The groups are shells around one centre, one inside the other: the same stretched ball of 6 dimensions in 9 sizes.
Some rows, each with its group after it:
[  4.2   4.3 -28.4  -8.4  -7.2  31.0 -38.9   8.1  -4.2  41.3   9.7  -5.6
  43.2] -> (3)
[ 14.7  -1.1 -12.3   0.9 -17.4  14.4 -36.8  28.6 -24.1   4.2   5.6  11.1
  32.7] -> (2)
[  3.6   2.5 -27.4 -10.4  -2.9  22.6 -24.2   1.1 -21.2  41.5  37.8  -0.3
  28.5] -> (6)
[ -9.0  -0.3 -32.2   2.9  -0.4  11.4 -36.4   6.6 -14.6  44.6  31.4   5.7
  28.3] -> (7)
[ 14.5   9.2 -19.9 -11.1 -10.3  39.1 -31.7   7.8 -22.0  20.3  13.2  -4.6
  31.5] -> (7)
[  4.7  52.9 -18.1   1.4   4.6 -11.8 -28.5   0.8 -25.4 -22.1 -10.3 -30.4
   3.0] -> (4)
[ -0.8  14.6 -18.9  15.8  -2.7 -19.7 -32.9  20.4 -31.6  -7.2  14.2   7.4
  11.4] -> (6)
[  6.3   3.8 -10.1 -20.2 -22.3  50.2 -47.7  16.1 -12.2  34.8   2.0  -6.5
  29.0] -> (5)
[ -9.8  43.8 -28.7   4.7  13.1 -25.4 -24.6  -6.4 -22.4   4.3  15.0 -24.0
   1.6] -> (0)
[ 18.2  23.2 -12.7  -5.8 -14.0  19.0 -39.2  19.5 -13.7  -5.9 -19.9 -13.8
  33.4] -> (8)
[ -3.8  20.5 -20.9  -4.5  -0.7   6.0 -28.6   1.5 -28.4  19.4  26.9  -8.3
   7.0] -> (0)
[  2.7  18.1  -9.1  -8.4 -12.5  16.4 -36.6  13.1 -29.4   8.1  11.1  -6.5
   6.9] -> (3)
[  6.4  22.1 -27.1   1.4   1.0  20.6 -30.6   1.5 -24.9   9.4  12.6  -8.7
  21.7] -> (3)
[ 18.9  34.5  -4.9  -4.0 -11.5  -7.3 -28.3  20.2 -28.0 -28.6 -14.0 -16.2
  14.2] -> (6)
[  2.9  -3.6 -26.3  -3.9 -11.8  47.8 -47.7  12.5  -9.7  40.5   9.3   4.0
  40.6] -> (4)
[ 14.0  26.8 -10.6 -19.5  -8.5  17.4 -20.7   2.8 -30.5   6.5  16.6 -18.2
  11.4] -> (4)
[-10.7  24.1 -27.0 -17.6   1.8  14.8 -30.8  -9.5 -10.6  48.2  26.1 -23.1
  14.5] -> (2)
[  5.8  32.3 -18.1  15.6  -0.9 -15.8 -35.1  17.5 -28.0 -25.8  -8.8  -7.0
  12.6] -> (8)
[ -8.1  34.8 -13.2  -5.7  -0.4 -25.9 -26.3   5.4 -26.6   5.3  17.2 -18.8
  -5.4] -> (1)
[-14.3  42.2 -26.6  -5.6   8.5 -14.2 -31.0  -7.7 -12.5  21.9  11.5 -30.1
   3.8] -> (5)
[  8.6  -1.4 -13.8 -18.7 -16.6  20.5 -31.0  16.2 -14.3  37.1  20.5  -1.0
  33.0] -> (4)
[ -2.6  24.8 -35.8   9.5   7.6   1.3 -35.3   1.8 -10.5  16.3   4.8 -11.8
  29.5] -> (5)
[  8.0  14.4 -21.0 -15.9  -6.3  15.7 -25.8   4.5 -14.5  29.9  18.1 -12.7
  29.5] -> (1)
[ -0.1  -0.4 -12.3  -2.2 -15.5   0.7 -39.5  25.6 -19.1  21.0  14.3   7.7
  22.8] -> (4)
[ -3.3  29.8 -15.4 -11.2  -3.1 -13.5 -27.9   5.6 -17.6  15.6  12.2 -20.3
   8.6] -> (0)
[ 19.0 -13.3  -6.1 -15.5 -28.5  38.5 -40.0  31.1 -17.9  24.7   7.8  11.5
  41.4] -> (6)
[ 14.5  30.9  -8.4   2.4  -8.3 -19.2 -27.4  21.5 -28.8 -26.8  -7.4 -10.4
  13.6] -> (8)
[ -8.2  17.0 -14.0  -8.4  -7.8  -2.8 -35.6  10.8 -20.3  24.4  18.5  -8.5
   7.3] -> (0)
[ -5.2  10.9 -41.5  12.0  10.5  10.7 -30.2  -2.8 -20.1  30.3  30.7   1.6
  28.1] -> (5)
[  8.6   9.1 -15.3   4.2  -8.1  -9.6 -27.3  21.2 -29.6  -0.5  16.8   6.2
  20.3] -> (5)
[ -7.0   3.5 -18.8 -13.0 -12.5  20.2 -43.5  12.2  -7.3  46.8  15.4  -5.0
  26.2] -> (7)
[  5.0  14.3  -9.8   0.7 -14.0  10.5 -41.3  21.9 -26.6  -1.1   0.8  -0.1
  14.6] -> (0)
[ -2.4  30.1  -1.7 -10.9 -14.0  -2.9 -39.4  16.5 -25.0  -0.5  -1.4 -17.0
  -2.7] -> (2)
[  0.3  23.7 -29.9  13.6   7.6 -17.3 -25.1   6.0 -26.5   0.0  18.0  -3.4
  17.4] -> (1)
[ 10.3  23.6 -20.7  -3.6  -4.0   0.3 -29.3  10.9 -14.6   5.5   0.0 -13.6
  29.1] -> (7)
[  5.2  36.6 -16.4  16.2   2.9 -26.7 -25.6  13.3 -39.6 -32.9   4.6  -6.6
   0.1] -> (8)
[ -3.2  34.8 -17.6   1.8   4.8 -29.2 -18.9   3.1 -35.6  -5.2  24.7 -13.2
  -5.1] -> (3)
[ -0.2  39.1  -4.3  -7.9  -5.6 -23.9 -25.0  10.1 -34.0 -12.3   9.5 -19.8
 -10.3] -> (1)
[  0.9  22.3 -22.8  -8.0   0.6 -10.2 -22.4   3.2 -17.7  21.1  21.5 -14.0
  19.1] -> (2)
[  5.0  45.9 -29.1   2.5  10.6  -6.5 -23.6  -5.9 -21.0  -6.6   1.2 -27.2
  14.8] -> (7)
[  9.3  -5.1 -20.0  -7.7 -16.6  36.9 -43.0  19.6  -9.8  33.5   6.7   4.6
  43.4] -> (0)
[ -2.0  24.8 -23.4 -21.1   1.4  16.1 -20.5 -11.0 -21.8  38.5  34.7 -21.8
  10.5] -> (6)
[ 20.3  27.5   2.8 -24.8 -20.0  11.2 -25.4  16.7 -27.3  -6.6  -1.8 -20.0
  12.3] -> (4)
[ -5.5  49.5 -24.4  -9.7  11.4 -20.0 -17.3 -12.8 -22.3   9.5  18.6 -34.5
  -1.1] -> (1)
[ -9.8  24.2 -28.8   2.1   6.9 -17.9 -27.0   0.6 -18.0  22.9  24.2 -11.6
  12.8] -> (1)
[ -3.5  53.0 -14.6   2.1   6.7 -35.7 -22.4   1.3 -32.5 -21.3   5.3 -27.5
 -11.8] -> (2)
[ -1.5  25.4  -7.2 -14.7 -13.8  -0.9 -39.8  15.7 -12.2  14.5  -3.9 -19.2
  12.3] -> (5)
[  1.5  32.1 -32.8 -14.6   5.2  21.7 -29.0 -11.4  -4.1  35.3   8.1 -30.3
  30.2] -> (8)
[ -5.2  36.7  -8.8 -20.0  -7.3  -5.2 -32.2   3.8 -16.2  16.8   5.2 -29.6
   0.9] -> (3)
[ -1.7  25.5 -28.3   2.3   8.4 -20.7 -17.7  -0.6 -25.7  12.7  29.7 -10.1
  12.9] -> (2)
[ 15.8  -1.9 -12.5 -16.8 -24.4  59.7 -48.8  20.6  -9.4  29.8  -6.2  -1.6
  43.4] -> (6)
[  4.7  41.8 -11.5  -4.4   2.9 -33.8 -11.8   3.3 -39.2 -16.8  21.2 -19.4
  -7.7] -> (8)
[ 21.3  11.6  -8.5  -2.6 -16.5  14.8 -31.7  24.7 -29.2 -11.4  -1.0   1.6
  26.9] -> (7)
[  9.0  -5.7 -18.4   1.9 -13.8  20.9 -37.3  22.7 -23.5  18.4  16.6  13.8
  33.0] -> (3)

New rows. What belongs after each?
[  7.5   6.6 -24.5   5.4  -5.0   5.8 -32.7  16.4 -19.5  12.5  12.2   4.4
  32.9] -> (0)
[ -5.8  20.0  -7.2  -7.3  -9.8  -9.4 -32.3  14.0 -30.5  10.0  20.2  -6.5
  -3.0] -> (7)
[-12.2  42.6 -26.5 -22.0   8.9  -0.5 -21.7 -19.4 -13.1  39.8  26.6 -38.3
   2.4] -> (8)
[ -4.3  16.0 -35.9   8.0  10.5 -11.5 -21.2  -1.4 -23.5  23.4  35.4  -1.9
  20.7] -> (7)
[ -1.6  55.7  -9.2 -14.8   2.3 -25.2 -19.1  -4.0 -29.1  -9.0   8.0 -37.8
 -13.6] -> (2)
[  6.9  22.8 -26.6  10.9   4.0 -12.5 -24.3   9.3 -27.0  -5.3  13.0  -3.4
  21.2] -> (3)
[  7.9  12.7 -27.2 -11.9  -4.1  26.5 -30.1   2.3 -10.6  33.7  14.5 -11.6
  36.7] -> (0)
[  7.3  18.5 -11.4 -14.8  -9.8  -3.6 -24.3  12.1 -21.1  14.4  15.6 -11.9
  17.5] -> (2)
[ -6.5  22.2 -29.9   0.6   6.3 -12.4 -26.2   0.2 -16.5  25.0  23.7 -11.3
  18.0] -> (0)
[ -8.5  51.5  -5.8 -12.2  -0.7 -34.0 -24.7   2.3 -28.4  -6.9   7.9 -32.9
 -18.4] -> (6)
[  0.4  26.1 -19.3  -9.4   1.4   1.0 -19.0  -3.1 -33.8  14.5  33.2 -13.2
   2.1] -> (4)
[-14.7  32.7 -23.1 -11.4   1.5   1.4 -37.3  -4.1  -9.4  34.1  11.7 -26.5
   7.5] -> (4)
[  0.8  -3.1 -30.6   2.7  -2.1  11.8 -30.3   9.7 -19.0  35.5  32.1   9.3
  33.7] -> (7)
[ 14.2  20.5  -6.5  -4.2 -13.1  10.0 -30.3  18.2 -35.7 -12.9   5.3  -4.0
  10.4] -> (2)
[ 23.6   2.4   0.7 -28.8 -31.0  43.7 -38.4  26.0 -14.5  18.9  -5.3  -6.9
  36.6] -> (8)
[ 15.6   6.2  -8.7 -19.5 -22.5  50.5 -42.3  17.1 -17.0  21.7  -1.0  -6.4
  31.7] -> (7)
[  1.5  42.7  -8.6 -19.1  -1.1 -14.5 -15.5  -3.2 -33.4   1.9  22.3 -28.7
  -9.9] -> (5)
[  2.4   8.6  -8.7 -17.8 -18.8  36.6 -43.1  13.9 -19.6  28.6   9.6  -6.7
  17.1] -> (7)
[ -0.2   6.3 -34.2  -7.6  -1.2  29.7 -35.4   0.2  -5.2  48.5  19.6  -7.3
  40.2] -> (3)
[ 13.2  17.5  -6.7 -11.6 -13.7   1.7 -25.9  17.6 -28.4   0.2  10.5  -7.0
  15.5] -> (0)
[  4.4  33.6   5.8 -19.5 -18.2   1.7 -33.7  15.9 -32.2  -7.4   0.4 -20.5
  -8.7] -> (5)
[ -0.7  44.7 -21.2 -10.0   5.3   3.7 -24.6  -9.4 -25.4   6.1  11.8 -30.3
   1.3] -> (1)
[  6.6  37.1 -23.8 -11.5   3.6   3.0 -21.4  -5.3 -18.1  11.0   9.9 -27.3
  17.6] -> (0)
[-15.2  46.7 -35.4  11.5  22.9 -39.8 -15.9 -14.1 -30.5   3.7  32.2 -21.6
  -7.1] -> (6)
[ -1.4  47.8 -34.5  -0.3  15.2  -1.6 -23.5 -14.7 -17.8   7.5   8.5 -31.9
  12.9] -> (5)
[  5.3  16.9 -32.8  15.6   4.4   7.7 -32.9   7.8 -23.6   2.5   9.9   1.2
  28.8] -> (7)
[  5.4  23.7   2.5 -12.3 -17.8  -8.5 -32.7  22.5 -30.4  -6.5   3.9 -10.3
   0.4] -> (3)
[ -2.4  34.4 -40.1  10.3  15.1  -3.7 -27.7  -7.4 -14.6  11.6  10.0 -18.2
  24.4] -> (5)
[ -1.9  38.1 -33.1  -3.3  10.7   5.2 -26.0 -11.3 -16.0  17.6  12.8 -26.2
  16.9] -> (0)
[ 22.5  13.4  -3.5 -14.6 -22.8  33.0 -37.4  23.4 -22.8  -2.7  -9.7  -6.8
  28.4] -> (2)
[-14.8  28.2 -20.0  -4.2  -0.2  -8.5 -37.2   3.2 -16.9  23.5  14.5 -16.9
   2.9] -> (7)
[ -1.0  31.1 -19.8  15.0   5.7 -33.0 -22.4  10.1 -39.3 -18.9  19.2  -3.4
  -1.6] -> (6)
[  0.3  12.1 -17.6 -13.8  -9.5  30.6 -36.0   4.8 -21.1  31.7  19.9  -8.2
  17.1] -> (3)
[ -4.9  35.5 -29.9  -7.9   6.1   3.8 -31.3  -6.9  -7.7  25.9   6.8 -28.1
  19.8] -> (2)
[  1.3  17.8 -32.9  14.3   7.8  -9.9 -25.5   5.5 -25.7   6.1  21.7   0.6
  22.7] -> (3)
[ -5.7  45.0 -17.1  -2.7   3.0 -24.1 -29.4   2.8 -19.8  -2.4   1.1 -27.6
   0.5] -> (2)
[  7.2   4.1 -13.0  -3.4 -12.5  -4.2 -29.7  22.4 -23.6  12.3  17.3   5.0
  23.8] -> (4)
[-10.1  29.5 -43.0   8.0  17.6  -7.5 -25.2 -12.0 -14.9  27.3  25.6 -15.8
  20.3] -> (2)
[  5.8   4.2 -25.9  -9.2  -5.3  21.6 -28.5   5.9 -16.1  36.2  25.5  -2.1
  33.5] -> (0)
[  7.8  25.7  -4.8  -9.8  -9.7  -6.6 -22.5  12.6 -38.1  -6.9  18.2  -9.5
  -1.1] -> (7)
[ 21.2  22.3   1.5  -3.1 -21.8  10.5 -38.8  30.9 -30.3 -29.0 -19.4  -5.2
  16.8] -> (8)
[ -1.1  19.8  -5.9   6.0 -12.0 -13.6 -39.2  25.1 -32.8 -12.2   3.7   0.9
   0.9] -> (8)
[-10.3  54.9 -26.8   2.2  15.6 -29.3 -21.8 -11.4 -25.2  -2.8  12.6 -32.7
  -7.1] -> (2)
[-10.3  14.4 -23.6   1.7   2.3 -15.6 -25.8   5.1 -28.0  24.1  37.1  -0.8
   5.9] -> (4)
[-10.5  15.0 -27.5  -0.1  -0.7   0.6 -39.5   6.8  -9.0  33.6  13.8  -8.2
  22.5] -> (7)
[ 12.0   5.9  -6.9 -19.8 -21.6  25.0 -37.5  21.0 -13.6  23.2   2.7  -6.4
  30.5] -> (0)
[  7.9  17.1 -21.3   0.9  -8.0  20.8 -41.5  14.2 -14.4   8.1  -6.0  -7.1
  31.0] -> (0)
[  7.4  29.7 -29.1   9.1   5.9  -7.4 -26.4   5.2 -20.9  -4.7   4.0 -11.6
  24.8] -> (2)
[ 12.2  13.0   3.8 -10.6 -26.1   6.0 -42.6  33.6 -21.7  -6.0 -12.1  -3.6
  17.5] -> (4)
[  7.4  46.4  -3.3 -24.7  -6.0 -16.2 -16.4   1.7 -27.3  -3.8   8.6 -34.9
  -4.3] -> (8)
[  4.9  46.1  -0.5 -24.9  -9.5  -6.6 -24.2   3.7 -26.7  -3.4   2.5 -34.8
  -7.1] -> (2)
[ 18.5  -3.6 -16.7  -2.9 -19.4  43.3 -44.3  25.0 -15.7  14.2  -3.9   7.7
  45.5] -> (5)
